The groups are shells around one centre, one inside the other: the same stretched ball of 5 dimensions in 6 sizes.
In the rows, zero is written as 128.
Known rows, each followed by its group:
[146  81 106 128 128  92 110 137]	(2)
[189 120  70 148 100 144 160 114]	(1)
[ 54 119 137 153 120 159 112 130]	(0)
[150 110  73 155 123 118 157 109]	(3)
[132 123  85 124 130  89 180 154]	(2)
[147  92  89  84 139  92 131 149]	(0)
[ 87  95 122 134 135 111 110 137]	(5)
[129  98 101 114 135  82 140 154]	(4)
[104  94  88  88 151 115 123 128]	(2)
[160  97  83 109 131  89 145 143]	(3)
[ 89 105 134 114 130 100 122 170]	(5)
[118 115  85 163 114 185 123  79]	(3)
[137 125  53 171 118 183 157  62]	(0)
[111 124  70 158 122 185 143  75]	(4)
[161 125  45 141 119 167 167  81]	(3)
[125 109 112 114 129  74 154 175]	(3)
[124 120  67 122 136 130 165 115]	(4)
[173 134  77 164  90 171 161 108]	(0)
[159 106  91 104 129  69 164 169]	(2)
[143 120  56 123 130 142 166 103]	(4)
[128 133 109 167  95 163 146 126]	(5)
[151 109  91 152 120  89 161 140]	(1)
[ 96 118 117 163 106 183 111 106]	(0)
[119 106 150 164 101  99 119 171]	(2)
[ 91 125 127 159 103 174 118 125]	(0)
[141 116  82  95 123 147 140 130]	(3)
[100 129  82 168 112 209 131  71]	(1)
[115 124 128 201  90 156 130 122]	(2)
[ 78 105 145 128 127  97 119 173]	(3)
[159 115  69  98 125 132 155 128]	(5)
[162 129  41 115 122 171 171  90]	(1)
[ 80 129 127 185 102 174 126 116]	(1)
[134 132  95 128 112 128 168 148]	(4)
[ 89 139  81 184 113 200 152  73]	(1)
[189 112  57 149 110 141 156  96]	(0)
[ 82 117 110 117 129 153 125 129]	(4)
[142 105  78 148 127 114 150 113]	(5)
[143 124  92  89 120 120 160 162]	(2)
[123 126 119 180 100 127 151 141]	(5)
[125 123  89 199 104 166 145  86]	(1)
[131 102  74 120 133 145 128  99]	(5)
[126 117  96 115 117 157 130 125]	(4)

New rows, each followed by its group:
[177 128  64 171  93 188 153  80]	(2)
[180 113  40 119 124 154 158  86]	(2)
[169 103 118 160  97 103 131 152]	(2)
[118 106 145 127 115  72 133 195]	(2)
[ 90 128  99  98 127 168 137 132]	(2)
[116 119  51 128 139 167 155  77]	(0)
[112 113 105 120 135  78 161 165]	(1)
[130 106 102 155 108 170 109 100]	(0)
[111 143 111 137 106 138 169 158]	(2)
[ 62 126 135 171 117 137 135 140]	(3)
[121 113 128 185 102 114 135 143]	(3)
[190 102  80 150 103 132 136 113]	(2)
[ 50 124 125 111 136 137 133 152]	(2)
[ 59 127 113 148 126 169 130 114]	(5)
[ 65 122 116 165 123 157 129 114]	(4)
[ 57 130 111 143 130 153 144 126]	(5)
[130 125  63  82 137 143 164 125]	(0)
[121 116 134 187  92 145 120 133]	(2)
[102 117  70 110 147 127 159 116]	(1)
[157 104 108 180  99 129 126 120]	(0)
[129 136  74 184 108 163 170  93]	(3)
[ 85 115 151 139 115  97 130 183]	(0)
[ 97 117 135 193  98 158 114 121]	(2)
[164 126  56 118 111 191 148  88]	(2)
[100  97 104 136 136 119 119 122]	(4)
[ 94  93 106  86 152  89 125 154]	(2)
[ 69 120  99 125 139 148 138 119]	(4)
[100 129  72 125 126 197 140  85]	(3)
[187  96  88 121 116  84 145 150]	(2)
[ 56 130 121 178 117 171 131 110]	(1)
[115 125 118 163 113  93 166 162]	(0)
[ 87 144  84 126 130 143 182 133]	(2)
[150 110 122 170  99 103 139 153]	(1)
[ 63 132 116 113 132 137 149 152]	(0)
[ 82 113 157 161 112  91 128 181]	(2)
[101 122 132 147 110 119 139 162]	(4)
[189 102  57 127 117 139 143  98]	(2)
[148  99 133 127 108  86 123 178]	(2)
[126 103 129 142 111 107 120 157]	(4)
[123 139  73 120 119 166 169 118]	(4)
[ 67 137 102 131 132 142 163 136]	(1)
[ 74 120 105 128 129 166 126 115]	(4)
[176 118  83 143 102 138 152 125]	(5)
